Every row belongs to one group in each of 4 separate groupings. Each group adds its own fixed numbers to the row, and there is some noise. The rows also spread widely along 11 directions, which tell nothing about the answers.
(in the rows, 128 means zero)
Some rows, each with its group in each grouping after it:
[155 100 125 144 114 133 121 109 145 147 134 121 144 121  95 107  88 117
 188 149 115 156 134 134 146 146 132 131 128 118 125 101 180 138  89 144
 103 175 131  95 133 150 176 120 106]
k_157 bovu k_313 lani
[186  96  86 159 111 160  81 109 135 141 176 110  57 107 141  81 132  98
 113 111 157 162 112 179 148  97 131 125  91 165 152  45 103 116 110 148
 115 118 119  76  97 125  98 141 143]
k_149 bovu k_402 bera
[134  90 122 128 118 171 121 128 132 153  80 159 152  68 105 130 155 122
 132 161 121 155 164 151 141 136 184 166 146 159 145  90 134 111 149 168
 129 163 173 201  86 122 160 123 104]
k_245 tovap k_728 lani
[108 100 153 110 117 121  99 107 115 108 161 112  95  81 170 107 145 143
 143 151 135 127 123 123 167  66 102 118 103 139 170  32 124 135  96 137
 143 107 111 119 126  72 106 149 126]
k_942 nit k_402 pul
[144 148 167 133 120 122 124 127 134  87 121 188 117 161 110 151 162 128
 174 131 116 156 149 128  81 126 132 136 128 113  96 138 157 121 111 105
 155 121 116 171 165 125 118 128 109]
k_149 zoful k_594 bera
[164 122 113 113 128 161 184 103 156 150 122 171 147 184 132 135 129 139
 141 104 126 155  98 127  79 172 142  99 141  98 104 148 130 150 111 129
 144 123 111 137 140 142 135 146 109]
k_861 Bevug k_313 pul
[169 163 148 129 120 132 184 102 126 149 156 174 136 180 103 122 133 121
 172 102 140 142 108 114  79 174 167 110 164  95  99 143 121 151 101 124
 141 117 108 113 125 168 135 151 145]
k_942 revob k_178 til
[199 129 133 144 110 125 142 113 116 104 173 175 130  96 101  93 121  83
 205 143 117 186 124 146  95 131 123  95 145 101  76  91 180 158  46 134
  76 135 125  88 204 160 165 121 111]
k_245 zoful k_594 til
[133 104  99 114 120 183 171  97 142 186  90 161 170 171 115 151 151 168
 119 113 124 144 108 117  78 211 179 116 155 106 151 152 106 138 146 144
 160 122 131 181  87 131 146 135 113]
k_861 Bevug k_728 pul
[ 98 132 108  83 116 154 112  99 112 157 127 143 155 136 109 161 177 163
  65  95 124  85 160 136 131 135 137 161 143 122 141 190  66 104 202 109
 147  84 132 147 119 110 143 118 123]
k_157 revob k_178 bera
[121 112 124  92 143 139 139 108 142 146 151 129 145 148 160 122 139 160
 126 121 136 138  98 127 114 102 108 102 126 105 127 120 133 157 137 119
 138  98 127 116 141 127 136 140 103]
k_861 nit k_178 til
[103 116 146  97 119 144 160  94 147 158 120 114 135 146 140 116 129 157
 136 122 123 125 115 105 130 154 132 142 157 110 150 131 103 151 124 123
 152 120 108 130 110  91 135 176 128]
k_149 tovap k_313 til
[103 129 161 103 132 140 136 132 175 146 127 134 129 121  91 126 101 110
 141 102  87 129 130 137  91 156 140 185 146 120  81 177 119 147  92 123
 107 143 163 109 105 131 116 135 117]
k_942 nit k_313 lani
[157 125  92  98 131 147 131 116 112 143 160 148 140  90 144 105 160 115
  74 113 152 125 131 160 136  84 142 117 137 148 120  98 113 141 161 133
 127 101 145 126 147 133 151 140 131]
k_942 tovap k_594 til
[122 119 128 109 118 130  78 125 110 127 173 112 105  90 114 110 155 118
 115 118 139 115 146 140 158  86 127 156 116 148 137 109  93 109 154 124
 116 104 134 107 117 127 124 128 135]
k_157 tovap k_178 bera
[148 136 120 112 109 135 124  91 122 133 162 139 136 149 115 134 146 148
 136 101 125 137 143 125 100 146 109 110 131 105 131 158 119 138 116 100
 128  98  92  88 167 115 139 122 119]
k_149 bovu k_313 lani
[126  74 117 117 107 181 199  77 166 204  88 129 165 152 119 116  76 133
 155 145 107 158  98 116 126 218 163 123 163  97 145 111 132 162  71 178
 127 191 133 128  83 115 180 167 104]
k_942 bovu k_178 pul
[138 119 127 106 108 141 139  94  99 131 155 151 133  95 135 120 162 130
 131 135 133 146 127 127 109 129 133  97 140 124 142  92 114 153  98 136
 129 100 113 125 154 105 139 137 129]
k_942 nit k_594 pul
[126 113 129 105 122 136 112 110 109 129 129 141 131  98 135 118 169 130
 142 135 138 154 147 129 105 103 129 114 146 137 132 100 119 141 121 139
 125  95 142 150 142  96 126 119 125]
k_149 bovu k_402 bera
[150 137 122 107 115 148 160 113 161 160 137 140 140 129  66 103  89  84
 144  92  97 126 126 152 107 184 148 170 176 115  56 182 119 149  84 141
  73 147 153  70 139 152 156 146 127]
k_157 zoful k_728 lani
[133 148 144 109 138 111 132 118 103 134 167 122 137 103 144  92 168 128
 153 114 176  86 137 126 143  74 161 135 188 145 113  93 118 165 172 151
 120  81 175 123 114 144 133 175 154]
k_245 bovu k_402 pul
[132 141 136 101 135 118 107 137 130  96 136 162 132 120 135 134 173 131
 148 120 130 149 147 132  95  96 123 128 125 126  94 130 148 128 133 113
 132 110 140 164 167 113 114 113 112]
k_149 Bevug k_313 pul
[175 145 117 138 109 165 206 113 189 155 126 160 111 205  94 114  74  95
 131  85 115  98  95 167 136 180 174 162 164 118  70 170 116 128 120 136
 136 162 125  79 119 175 151 213 136]
k_861 tovap k_728 bera
[188 142  83 123  94 158 144  72  99 147 165 173 140 148 123 145 166 145
  99 104 136 125 136 149 117 150 132  89 133 105 149 144 102 125 144 107
 138  85  87 109 174 136 166 131 122]
k_245 revob k_594 til
[139 100 145 153 118 128 113 106 128 127 118 124 108 135 142 116 145 153
 171 157 158 146 132 131 176 106 151 138 117 145 187  47 149 103 141 147
 173 155 112 164  83 124 137 149 117]
k_149 revob k_178 lani
[108 105 163 103 145 125 117 131 160 131 120  99 126 100 138  91 116 122
 163 132 129 152 122 124 118 103 121 155 143 140 115 102 144 158 102 140
 114 142 156 123 100 111 115 148 112]
k_149 tovap k_313 lani
[114 115 148  97 126 152 142  91  90 169 133 123 141 105 135 103 186 154
 147 128 150 169 113  92  65 167 147 101 177 117 165 100  82 184  99 145
 134  66 121 161  92  97 112 137 148]
k_149 zoful k_594 til
[145 122 140 119 129 151 136 127 146 129 119 167 117 119 117 124 139 114
 131 124 130 145 134 148 122 115 150 150 130 132 108 110 129 122 119 137
 141 144 143 155 120 127 125 146 117]
k_942 zoful k_178 lani
[ 72 122 189 137 149 105  65 165 173 112 119  92 100  92 112 104 116 103
 165 141 124 103 157 148 171  73 158 244 143 166  94 111 156 118 148 145
 117 158 215 157  65 132 114 155 123]
k_149 bovu k_594 pul
[ 97  84 147 109 143 131 110  94 158 140 115  89 137 150 180 121 121 183
 159 146 128 146 111 104 139 106  93 122 105 118 181  85 152 156 119 126
 161 137 110 130 102  85 128 143  98]
k_149 bovu k_313 lani
[101  99 142 110 133 161  72 133 135 148 120 119  95  65 124 123 157 122
  77 117 123 134 143 152 126 103 149 190 109 165 152  96  68 113 146 143
 132 106 170 163  39  96  74 122 139]
k_942 revob k_402 bera
[195 107  50 143 112 157 150  89 137 169 141 139 163 161 143 103 122 136
 122 132 155 137 116 160 169 125 152  93 131 128 134  89 171 132 160 146
 139 159 123 106 159 155 212 144 111]
k_149 bovu k_728 til
[132  83 147 124 134 132 126 113 134 106  68 187 164 148 170 167 156 176
 192 210 117 186 143  97 131  83 113  84  87 115 157  44 229 117 124 137
 191 165 114 236 170  92 166  91  68]
k_157 bovu k_402 bera
[129 117 122 132 115 143 113 100 136 155 149 102 120 140 119 106 126 134
 130 114 137 114 121 142 141 131 141 147 142 130 133 134 114 141 145 130
 122 119 134  95 106 146 149 147 127]
k_149 nit k_594 bera
[128 136 148 102 149 143 121 122 160 114 154 144  94 145 156 126 146 129
 116  97 129 141 107 131  97  94 112 150  96 132 109 121 111 132 118 120
 138 103 129 122 115 116  76 157 124]
k_245 tovap k_178 pul
[112 148 168 125 111 133 174 109 155 154 158 109  82 175 116 109 104 130
 140  97 131  63 102 131 170 141 153 175 177 118 127 135  80 136 128 121
 148 103 123  84  84 130 113 227 157]
k_861 nit k_402 til

New rows, each followed by its group in each grouping:
[124 142 143 122 140 118  77 126 139 100 143 143 116 152 132 138 161 150
 136 114 129 127 145 135 107  82 112 150 104 125 111 143 145 119 162  99
 144  98 131 142 144 135 117 119 109]
k_149 zoful k_594 bera
[147 124 143 131 126 133 128 117 130 144 132 139 127 127 109 103 141 115
 179 134 132 163 121 125  78 145 152 122 160 125 101 117 137 159 105 146
 108 116 151 127 116 143 130 124 127]
k_149 nit k_402 bera
[125 115 120 120 140 158 134 117 174 154 122 131 126 163 140 130 114 135
  95 107 126 108 115 162 139 112 140 165 133 132 115 144 121 135 166 128
 145 126 156 126 100 142 133 166 114]
k_861 bovu k_594 bera
[168 105  97 151 114 141  83 125 156 136 170 128 112 104 108 108  92 102
 130 129 109 144 122 176 162 104 125 148  76 138 107  90 166 108 109 131
 103 170 137  74 144 153 160 110 106]
k_942 nit k_728 til
[129 131 122  98 125 138 132 100 104 151 147 130 152 114 134 115 167 157
 117 115 153 101 134 123 138 111 149 124 152 133 152 108 102 147 168 133
 148  94 133 131 112 120 145 154 139]
k_942 zoful k_728 lani
[154 100  93 132 110 142  77 100 140 122 165 115 127 123 130 127 100 133
  96 121 114 112 134 175 171  85  96 138  72 127 139 123 140 104 143 111
 124 145 116  68 154 135 167 106  97]
k_942 revob k_594 bera
[128 119 124 127 137 138 112 127 169 135 118 130 138 151 120 127 117 131
 139 121 131 122 145 153 147 103 143 164 125 132 105 141 165 115 157 130
 134 162 160 130 123 148 153 137  97]
k_149 bovu k_178 lani
[123 157 153 115 142 105  97 107 142 113 180 117 127 182 135 132 122 172
 136  97 129  76 120 110 138  78  91 139 101  94 121 144 145 125 158  79
 156  95 106  77 151 139 133 141 121]
k_942 zoful k_402 til
[203 106 119 158 122 141 107 114  97 133 155 150 132  90 111  92 154 111
 196 152 153 194 131 133  86 123 152  86 136 127 130  51 164 145  93 160
  98 121 138 125 127 167 149  96 116]
k_245 zoful k_402 lani
[128 135 178 157 116  93  70 151 157  60 128 167 109 126  91 147 120 107
 216 160  86 148 175 143 140  83 124 180  94 130  73 119 211  85 104 107
 131 171 145 148 180 130 143 105  93]
k_149 bovu k_728 bera
[132 118 119 126 108 142 110 121 137 143 157 123 106 114 101 114 128 119
 113 112 128  97 133 162 152 113 139 161 143 134 123 130  94 119 151 127
 116 107 146  89 115 138 137 149 127]
k_861 nit k_402 bera
[171 126 124 158 115 126  93 111 144  95 160 141  99 150 135 127 119 135
 147 130 132 113 135 157 174  83 109 144  84 119 132  87 171  99 136 115
 141 146 108 104 161 146 154 153 103]
k_245 zoful k_594 pul
[119 148 146 107 136 124 118 117 125 138 152 146 150 135 113 134 157 143
 145 114 132 108 147 121 116 111 148 153 155 116 103 158 125 141 167 119
 120 102 159 134 128 149 147 134 125]
k_245 bovu k_178 til
[169 104  74 106 106 169 153  62 130 168 177 122 124 160 150 106 113 147
  90  99 132 137  86 140 141 144  98  77 103  93 163 103  91 144  96 117
 134 114  66  51 151 108 156 157 123]
k_942 zoful k_178 til
[105 106 163 109 155 127 144 120 196 129 114 123 145 157 144 123  76 135
 175 131  97 149  97 123  99 122 106 140 126  96  78 139 187 173  77 127
 118 154 157 112 134 130 135 150  85]
k_861 bovu k_594 pul
[125 153 162 125 143 126 151 130 163 127 113 170 139 194 119 157 140 163
 158 117 126 115 121 119 103 123 154 149 143 116 102 162 161 131 162 111
 174 118 140 160 116 160 127 155 109]
k_861 nit k_728 lani
[ 90 107 141  98  94 135 140 109  90 160 124 120 158  57  88 109 155 118
 157 152 126  95 156 124 172 144 178 160 204 142 139 113  92 144 147 160
 106 121 164 142 103 106 176 154 147]
k_157 nit k_728 bera
[115 129 144 116 126 126  87 113 127 128 168 115 123  94 121 118 139 132
 136 121 121 107 149 140 142  97 120 159 127 130 128 126 125 134 139 119
 108 102 150 105 128 128 136 129 121]
k_245 bovu k_594 til
[112  64  99 128 116 189  93  97 162 166  89 117 123 126 142 141 127 159
  80 144 113 159 130 152 138 144 119 148  84 142 187 107 123 107 137 138
 156 149 122 159  86  90 138 113  81]
k_149 nit k_594 lani
[144 103 134 117 120 131 114 102 147 118 172 102 102  97 155  92 104 119
 146 129 123 136 106 152 167  86  98 138 107 123 140  69 125 142  91 133
 112 128 118  75 128 106 123 159 121]
k_245 revob k_313 til
[103 126 150 102 141 112 139  84 192 108 152 101 147 211 171 134  52 175
 147 108  99  78  91 114 158  86  54 123  78  76 110 154 185 141 113  93
 157 151  94  62 187 123 164 165  76]
k_942 Bevug k_594 pul
[ 89  84 127  82 114 147  93  96 138 124 123 116 137  72 127 130 130 138
 123 137  90 155 157 136 133 114  76 134 115 120 141 130 117 131  83 120
 106 129 124 112 169  55 140 106  82]
k_149 bovu k_178 lani
[133 140 183 136 117 124 130 134 149 107 112 164 113 130  99 144 131 114
 187 132 105 133 148 132 115 148 161 184 147 120  99 135 143 116 111 133
 132 147 149 167 112 134 115 151 121]
k_245 revob k_313 pul
[153 138 144 120 123 115 130 106 132 103 173 141 123 159 115 119 117 133
 182 111 116 125 111 125 109 115 104 105 126  92  95 134 147 143  99 104
 120 105 101  66 180 143 142 145 122]
k_861 zoful k_728 bera
[114 105 141 121 102 150 118 108 128 129 116 135 110 110 119 129 153 131
 143 140 115 145 139 125 130 143 140 150 130 139 151 104 103 119 112 133
 149 126 113 153 109  86 118 145 125]
k_149 tovap k_728 bera
[144 128 125 114 101 142 161  75 108 158 161 125 138 149 108 110 134 137
 164 111 144 138 126 113 107 174 138  93 169  99 145 141  99 156  92 131
 120 104  92  79 140 125 151 149 131]
k_149 bovu k_178 lani
[106  91 106  87 145 161 136  99 190 160 107 103 139 151 183 114 109 155
  92 112 121 136  92 144 132 100  97 137 107 134 129 120 138 155 131 136
 143 137 139 117 116  90 125 155  94]
k_149 nit k_728 lani
[110 142 153  95 119 127 146 133  91 127 133 173 162  93  81 133 189 126
 155 122 140 118 166 121  97 146 179 138 204 119 103 159  97 135 154 134
 118  89 163 176 142 134 147 130 128]
k_861 Bevug k_178 pul
[193  95 116 145 139 146 118 107 115 129 142 145 136 115 166  93 153 140
 173 155 165 191 110 132 105  90 129  72 110 131 150  30 178 160 115 156
 129 125 127 140 129 151 146 122 104]
k_245 zoful k_594 lani
[131 128 176 126  80 112 149 110 115  83 130 173 122  97  95 140 126 110
 188 159  93 118 167 138 165 125 135 142 148 112 122 111 133 106  82 115
 141 150  95 135 180  93 156 153 118]
k_942 revob k_313 bera
[146 132 111 109 129 132  99 117 132 125 187 118 116  98 131  93 121 102
 108  93 138 116 119 163 125  89 118 136 117 140  99 116 115 144 121 127
  98 107 147  72 139 144 124 131 133]
k_942 Bevug k_594 pul
[170 118  94 145 106 165 177 111 137 178 147 138  93 154 128  92 129  98
 115 109 168 115  98 162 179 152 197 146 163 157 138  75  97 125 142 176
 140 148 131 121  68 152 133 207 161]
k_157 nit k_178 pul
[143 118 150 143 110 140  93 120 145 109 150 137  91 110 101 124 109 117
 138 126 108 139 137 150 132 120 117 158  91 130 132 107 132 108  85 118
 128 146 113 101 123 122 115 130 113]
k_942 zoful k_594 lani
[101 154 197 120 120  97 122 117 156  83 136 150 115 164 110 151 122 137
 208 127  90 128 141  99 106 134 110 151 122  99  97 149 162 123  69  99
 144 122 110 121 174  97 112 145 113]
k_149 bovu k_728 pul
[ 48 116 150  52 131  97  55  95 119 123 201  29 146  71 130  89 100 157
 118 101 106  37 135 121 187  51  53 168 122 111 132 157  87 158 145  97
  80  83 143   4 150  87 151 142 123]
k_942 zoful k_728 bera
[131 143 164 125 145 130 166 127 179 127 117 161 117 188 141 140 118 135
 145 107 131 120 110 134 113 127 152 155 145 121  90 137 150 145 128 127
 159 125 148 149 109 149 107 187 121]
k_861 bovu k_594 pul
[130 150 183 117 119 111 192  92 156 126 168 113 111 168 138  90  80 110
 203 107 127  93  95 117 141 132 131 136 181 101  91 124 137 180  69 139
 113 128 126  55 134 138 133 230 142]
k_245 bovu k_594 pul
[150 120 123 110 119 159 172 102 125 174 121 153 165 122 105 107 140 128
 160 123 123 149 113 119  85 185 167 124 181 106 113 130 118 170 110 152
 110 118 147 135 116 142 161 146 132]
k_245 zoful k_728 til
[130 111 191 130 111 126 113 113 139  78 126 154 107  95 112 129 118 117
 209 159  87 168 147 125 114 120 101 136 116 108 124  93 164 132  41 122
 117 145 113 133 165  94 125 130  94]
k_245 zoful k_594 lani
[113 100 126 112 114 141 133  98 149 148 118 118 158 131 122 119 112 138
 154 139 105 139 122 125 118 155 118 133 150 107 117 146 147 154 101 139
 110 141 137 115 148 113 173 134  94]
k_149 nit k_594 pul
